There are 10 hidden switches. A switch that is on adds its own fixed numbers to the row, and there is some noise. The rows also spread widely along 12 directions, which tell nothing about the answers.
Some rows, each with its switches (1 for on, 0 for off) after it:
[ -9  17  13  -7 -22 -11  24  19  -2  14  -1 -19  -4  -1 -14  11 -39 -16
 -11  -2 -17  25  24   5  -3 -21  13 -12  -8 -36  -7  12  33   7  32  -4
  44 -21 -34]
0 1 1 1 1 1 0 1 1 0
[  5   0 -23   4 -29 -27  32 -11  -1   8  22  -2  26  -5  43 -18  30  33
   3   9 -29  26 -16  -9  -2 -17  11  19   7   2 -20 -17  -4   8   7 -12
  16 -20 -53]
0 1 1 0 0 1 0 1 0 0
[-32  27  -2 -11 -14 -15   3  24 -25  -8 -31 -36   8 -19  19  -3 -55  12
   9 -13 -24   5  20   3   0  -1   2  -4  -8 -10  -8   1  32   3  20   9
  22 -16 -39]
0 1 1 0 0 0 1 0 0 1
[ -5  -2  23 -10  -8 -17  -6   7  -2 -22 -22 -29  22 -26  12 -17 -34  -9
  19 -15 -12   2 -19   5 -10  21  13  17 -13   0  -4  29 -10 -12  10 -18
 -10  -1 -19]
0 0 0 1 1 1 0 0 1 1
[  2  26  -1   9  -2 -37  16   9  19  10  26 -23  19 -15  49  -1  -1  16
  19 -13 -13  13  10 -12 -20  -8  49 -10 -32 -45  15  18   5 -16  25 -10
  24   2 -55]
0 1 0 0 0 0 0 0 1 0
[-19   2 -29  16  -4  23   6  23 -21 -24 -16  41   4  22  -1  -1 -11 -11
 -13 -13   9  31   5 -36  -4  24  13  32   6  30   9 -66 -16 -23 -25  -4
   8 -10  36]
1 0 1 1 0 0 0 1 1 0
[ 11  -6  -8  -5  15   7 -11   0   1 -27 -39   5   2 -22  34   7  -6 -19
 -12   6 -10  -7 -19  -7 -17  23 -33  41  10  40   4   4 -28 -17 -30  16
 -13   7  -8]
1 0 1 1 1 1 1 1 1 1
[ 16   6  26  -9  40  11 -15 -20  23   0  -8  23  15  -6   3   5   5 -17
 -12  16  10  12 -14 -19 -31  20  11  -6  -3 -12  38  -1 -24   5  -4 -12
 -26   4  -2]
0 1 0 0 1 1 1 0 1 1
[ 28  -9  20 -17 -10 -17  26  -3   8  -4  10  19  28  -1  14 -11   5   5
 -21  13   1  38 -34 -21  -5   5  27  21 -21  -5   8 -17 -21   0   6 -28
   7  -4 -16]
1 1 0 1 1 1 0 0 1 1
[ 14  -6  -1 -24 -28 -11  20 -14  -2  16  -1  -1  28  -8  25  13   8  22
 -10  55 -17  11 -35  27  24 -32 -40  28  -9  -8 -10  19   7  -3  11 -32
  35  -3 -34]
0 1 1 0 0 0 1 0 0 0
[-25  20 -14  21   5  16 -15   9  -2 -14  -3 -12  14   0  25  14 -15   2
  23  -3 -10  -6 -11  -2 -24  16  -1  -5  -1  -5  22  -3  -7 -21  -9  -1
 -22   5 -13]
0 1 1 0 0 1 0 1 1 1
[ 18 -13  -2 -18  18  25 -20  13 -14 -31  29   4 -26  -4   4  10  -4 -17
 -25  10  21  -3 -27 -15  -5  40  -9  31  12  44   0 -17 -22 -16 -43 -15
 -36  -2  10]
1 1 1 1 0 1 1 0 1 1
[ 26  -5  16 -21  29  -2   1 -25  22  16 -10  18   9 -10  -4  14  13   2
 -26  29 -12  14  -1 -18 -13  -7  -2 -14   4   1  24 -14  -4  33  -6  10
 -14  -2 -24]
0 0 0 1 0 1 0 1 1 1
[-37   8 -20   2 -19 -12 -15  20 -25   1  43 -29 -10  10 -32  -8 -18  39
  46 -26   1  11  21  10  15  -8  49  -6  17   0 -17  13  29 -12  18 -34
  23 -17  -8]
1 0 1 0 0 0 0 0 0 1
[ 40  -3   3  -7  35 -17   7 -15  29   6   0  21   3 -13  16  11  27   4
 -15  12  -6   8  -6 -13 -15  -5  -9 -11  -7  -1  19   3 -26   6 -16  36
   1  17 -25]
0 0 0 0 0 1 0 0 0 1
[ -3   0  32   1  29  -6 -22 -34  36  12  -9  19  44  -5 -19 -13  12   0
  27   8  -1  12 -13   4 -28   9  23  -8   3 -28  29  37 -28  -4  21 -32
 -10   5  -3]
0 1 0 0 1 1 1 0 1 1
[  8   0  15  23 -19  -4  23  34  12  -7   4  -5 -16  -6 -10  10 -24 -38
  -3 -34  -6  11   3  -4 -12   9  -7  -6  -4 -14 -22  38   2 -28  11  23
  29   4   1]
0 0 1 0 1 0 0 1 0 1
[-20  17  14   9  -9  11  -4 -10  15  16   6 -12  27  16   9  23 -17  12
  13  26  -7   7  -4   3 -16 -16  16 -30 -12 -45  35   8  30   5  23 -28
  -7  -1 -19]
0 0 0 1 1 0 1 1 1 0
[-18   7 -25   3   9   8 -17  19 -10 -15  21  11   5  20  -8  10  -7  22
  30  -8  20  10  -3   2   9   3  21  18  -6   7  20  -1 -15 -50  -5 -26
  21  14  23]
1 1 0 0 0 0 0 0 1 1
[  5  -6   3  -7  -4 -28  15  10   1  -9   5  26  31   2 -13 -18  -9  15
  -1  -4   1  38   1 -13  15   2  35  16 -28   6   3 -29 -16 -13   2 -16
  40  -3   8]
1 0 1 1 0 0 0 0 1 0
[-29  25 -12  11  18   9  -7  -1   4   1 -21  11  25   8   5   6 -14  14
   6   1 -18  11  11 -15 -21   2   3 -26   3  -1  29 -36   4   5  -6  24
 -10  -3 -13]
0 1 1 0 0 1 1 1 1 1
[ 32  13  15 -24  42   0  -4   8   8  -4 -12  10 -33 -25  13  23 -12 -38
 -52  10   4   9  21 -29 -30  19  -4   7   1   3  17  -5  -6  13 -19  22
  -2  -7 -26]
1 1 1 1 0 1 1 0 1 1
[ 13 -18  38  -7  12 -23   3 -16  24 -19 -45   0  46 -20  -9 -36 -23   2
  11 -11 -17   0 -27  -2   1  21 -11 -18 -28  11   3 -11 -22  25   0  32
 -24  10   0]
0 0 0 0 0 0 0 0 0 0
[ -2   7  -6   9   2  57 -14  -8  -5  10  22  21 -17  34 -16  50   7 -18
 -12  46  20   7 -21   6 -10  -8 -26  -9  19 -20  30  -4  12  -4 -14 -36
 -17  -3  20]
0 0 1 0 1 1 0 1 0 0
[ 32  -4  13 -14  28 -31   5 -24  36  20  12  16  11   2 -19   5  19  23
   6  15  -4  10   5  11   5 -32   3 -27 -15 -18  18  19  -7  14   3  25
  29  16 -22]
1 0 0 0 0 1 0 0 0 0
[ 33 -24  27  23   7 -25   6   5  42 -19  20   5  11  -2 -17 -12  -4 -16
  13 -22   4   0 -20   6  -2  19  -2 -11 -24  -2  -7  29 -37 -23  -4  31
  14  21  10]
1 1 1 1 1 0 0 0 0 0
[ 18 -20  31 -13  -1 -28   6   8  17 -19  -9 -19   2 -17 -20 -19 -36  -8
  -1 -15 -10  -3  -6  14  14  10 -16  -5 -16  15 -24  20  -2   7   4  35
  19   1 -11]
1 1 1 1 1 0 1 0 0 0
[-25  -4 -27   1  29  15 -51 -36 -12 -14  -2 -14  21  -3  23 -14  16  44
  51  16  -2 -11 -18  -2  -8  18  14  22  33  27  22  -9 -16   5  -7 -45
 -45 -11  -8]
0 1 0 0 1 0 0 1 0 1

New rows. What belongs after each?
[ -9   8  -2  11 -25   4   5  51 -19 -18  14 -26 -33  -8  -6  17 -38 -32
   7 -33   4  -2   6   8   0  15  -6  13   0  -4 -27  43  10 -46   2  -1
  26   1   3]
0 0 1 0 0 0 0 0 0 1
[ 23  -9  11 -32  30  14 -17  10  -7 -13  -2  12 -36   1 -42  22 -25 -22
 -31  19  19   0  10  10  16   2 -37   7   4  25   1   4   0   3 -29  17
  17   4  18]
1 0 1 1 0 1 1 0 0 0
[ -9  23 -30  16  40  -4 -16  16  12 -11  -4  24  10  10   9  22  -7  15
  20  -3   1   9  18   3  -7  -9  -6   0 -14   1  38   1 -29 -54 -19  34
  49  28   3]
0 1 1 0 1 1 1 1 1 1
[ 18 -16  26 -12  -3   9  -2   1  10  -2  40   4  14  -2 -28   4  -2  -1
  -5  19  14  10 -37   5  12  16   6  -5 -14  -1   3   5 -11  -9  -1 -39
 -11   3  15]
0 1 1 0 0 0 0 0 1 1
[ -4   0   0 -22  35 -17 -25 -18  11 -10  -2 -12  43 -13  10  -9 -12  63
  28  19 -13  -7 -18   3  17  -3   7 -26 -26  26  34 -29   0  15 -15  15
 -22  17 -17]
0 0 0 0 0 0 1 1 1 1
[  4  13  -4 -21   3  23  14  30 -27 -13   4   6 -28  15  -1  24 -38 -18
 -40   4  13  27  11 -25   3   1   8   2 -12   4  14 -49  23   3 -17   4
  11 -12   3]
0 0 0 1 1 1 0 1 1 0
[-21   4  10   4   3  -1  -4   2   5  -3 -18  11  20  17 -48  -4 -27  11
  18 -10  -7  12   4  11   3  -6  -5 -31  -2  -6   8  -8   1   5   8  24
  12   4   9]
1 1 1 0 0 1 0 0 0 1
[ -4  25 -23  13   8  37   0   0  12  14 -10   9 -18  12  43  52  16 -28
 -18  22  -4 -13  -3  -1 -35 -11 -39  -3  16 -17  29  15  11 -23 -17  19
 -15  12 -20]
0 0 0 0 0 1 1 0 1 0
[-15   1   8 -18  -9  16  10  -6 -18   4 -36  40  37  26 -39  -1 -18  18
  -7  26  -2  43 -13  -7  14 -16  -6   2  -4  -2  15 -43   3  15   7 -20
  17  -8  22]
0 0 0 0 0 1 0 1 0 1
[ 20 -19  19  -7  -6  20 -10 -19   8   6  28  -1   3  -2   0  24  11  -2
 -12  48   4   1 -40   8   0   3 -23   7  14   0   5  24   2   6  -4 -44
 -21  -3  -7]
0 0 1 1 1 0 1 1 0 1
[-42  16 -10  -9  -7  27 -14  30 -29 -19  -8 -29 -15   6 -14   7 -50   3
  12 -23  -5 -10   4   3   1  12  -5 -10  13  23  -4 -10  32  -8 -11  14
 -23  -5   3]
0 0 0 0 0 1 1 1 1 1
[  1   4  17 -13 -31   0  19  18 -12  -1   5 -20  -1  -9   9   6 -27 -16
 -11   0  -8  20 -13  -6  -9   3  16  17  -3 -16 -11  20  19  -5  18 -38
   5 -16 -25]
0 0 0 1 1 1 0 1 1 1
[  3  -9  26  14 -20  21   6   3  18   1  25  -9  16   0 -12  10  -8 -16
   1   7  -4  -1 -41   1 -10  19  -6 -20  -5 -13  -1  12   3  -3   9 -20
 -35   0   4]
0 1 1 0 0 0 0 1 1 1
[ 15 -11  17   3  -8  16  14  -3  15   9   6  33  -2  15 -32  10   9 -32
 -21  10   6  19 -15   5  -3  -4 -24   1  13  -6  -8  18  -8 -10  -2   0
  17  -1  16]
0 0 1 0 1 1 1 0 0 0
[  5  12  24  16   8 -48  16  14  25  -8   2   7  26  -7   2 -21 -25   1
  14 -28 -13  32  24 -11 -16   1  36 -11 -33 -32   3  13 -18 -12  18  22
  55   1 -27]
0 1 1 1 1 1 1 1 0 0
[ 32  -5  18 -19  18   6  -5 -16   0 -21  -3  22  25  -6  26  -1  -4   6
 -17  42  12  17 -47 -10  -4  16  -9  29 -25   7  26 -26 -29   8 -22 -31
 -11   4  -2]
1 1 1 0 1 1 1 1 0 0
[  1   2  25  24  -2 -34   6   5  29 -14 -17  -5  37 -21  21 -23 -11 -13
  32 -34 -16  14  -9 -10 -33  20  35  15 -17 -22   2  46 -37 -30  20  -9
   9  10 -20]
0 0 0 1 1 1 0 1 1 1
[  4  -8   8   2  19  17 -21  27 -12 -43 -17  -4 -16  -8   2   7 -38 -28
   8 -10  18 -11 -15  -6  -4  43 -25  35  -6  23   0  15 -33 -38 -22  -3
  -7  16  26]
0 1 0 1 0 0 0 1 0 1
[  2  12 -10   4   6  -8   8  19  13   0  18  14  11   8  10  16   2   5
   9  -5   3  12  -6   5  -4  -9   0   8 -17 -11  13  25 -19 -52  -3   6
  37  22  -6]
0 1 0 0 0 1 1 0 1 1
[ 10  -2  17   5   6  -1  -1   9  18 -13 -14  28  20  15 -27  11 -23 -11
  12  11   9  12 -21  27   8  -9 -33  13 -26 -14  10  33 -28 -40  -1   4
  51  27  25]
1 1 1 0 1 1 1 1 0 0
[-16  30  -9   3  22  -7   7  22  -6 -12 -36  21   5  12  12   0 -37   5
  -1 -17  -1  26  34 -29 -12  -2  15  -3 -21 -12  26 -38   4  -6   0  32
  36   3  -3]
1 1 0 0 0 0 1 1 0 0
[  4  10  -1 -19 -18  -4  21  32 -19   7  33 -40 -44  -8  -8  19 -34  -1
 -26 -12  -9  10  21  -6  12 -14  10 -35   3  -3 -20  -9  58  22   7  25
  14 -22 -36]
0 0 1 0 1 0 0 0 0 1
[  8   0  17  12  15  24  -9 -35  25  19  32  13  10  19  -5   9  31   3
   0  24   6   6 -21 -15 -32   6  17 -42  13 -27  33 -14   3  35  -3 -21
 -61  -6 -10]
0 0 0 0 0 1 0 0 0 0
[-23  31   3   8  23  22 -28   7   2   0  -8 -29 -30   1   4  25 -32 -22
  19  -5   1 -21  25   8 -32   5 -11 -17  16 -30  17  44  23  -4   5   2
 -13  -1 -20]
0 1 0 0 0 1 1 1 0 0
[ -6  -4 -21  17  -1   0  -4  -8  18   9  25  -1   9  24   6  23  17  26
  27  19  -3  -9  -6  22   9 -25 -23 -11   4 -11  11  20  -1 -26   0   9
  19  18 -11]
0 1 0 1 0 0 0 0 0 0
[-10  -1  14   7  -7   0 -12  -9   7 -11  20   4  43  11  -3  -7  -6  34
  31  19   1   7 -45  11  -1   7   7  -3 -15  -8  14   5 -16 -10  -2 -36
 -16  11  -2]
1 1 1 0 0 1 1 1 0 1
[ 17   3   2 -10  32  -2 -19 -18  28   5   0  -2   7 -15   8  24   7   1
   0  29  -8 -20 -11  23  -4  -9 -35 -13 -10   2  23  28 -10  -7 -20  22
  -4  20 -19]
0 0 1 0 0 1 1 0 1 0
[-20 -11  -2  16  -7   6 -22 -12   8 -12  41 -31  15   7   6  -8   2  28
  30   5  -5 -21 -25  10  -1  19   1 -22  11  11  -2  -2   4   4 -10 -10
 -46  -4 -16]
0 1 1 1 0 0 1 0 0 0
[-29   1 -10   1  27  21 -37   8  -8 -20  19   2  -2  25 -54   6 -29  25
  26  -6  10  -1  11   5  10  12  10 -27   8  25  21 -31   1  -5 -20   9
 -14   2  28]
1 1 1 1 0 1 0 1 1 1
[ -9   1 -16   5  13  15 -23  -6  -5  -4  47 -22 -13  13  -3   7   2  34
  17   1   6  -5  -5  -8  -3   9  25 -33  18  12  16 -30  19  19 -11  -3
 -39 -12 -13]
1 1 1 0 1 0 0 0 0 1
[ 15 -16  34  21  11   1  -6 -11  34  -7  16  17  16   6 -39  -9   4 -11
  16 -12   4   8 -27  -1 -18  19   9 -27  -1  -6   6  21 -24   2  -1   3
 -21  11  17]
1 0 1 0 1 1 0 1 0 1
[-12  -9   7  19  -2   1 -16  23  -5 -31  18  -9  -4   1 -21 -13 -23 -12
  28 -29   5  -1  -8   2  -7  34   5  16   9  13 -18  23 -29 -34  -8 -10
  -2   2  14]
0 1 1 1 0 1 0 1 0 1
[  5 -11  22   9 -12  -6   0  16  11 -30  -3  -9  30 -15  -4 -13 -27 -13
  23 -18  -5   1 -45  13  -1  26  -6  10 -24  10  -8  28 -29 -35  -4  -7
  -5  17  10]
0 0 1 0 1 1 0 1 1 1
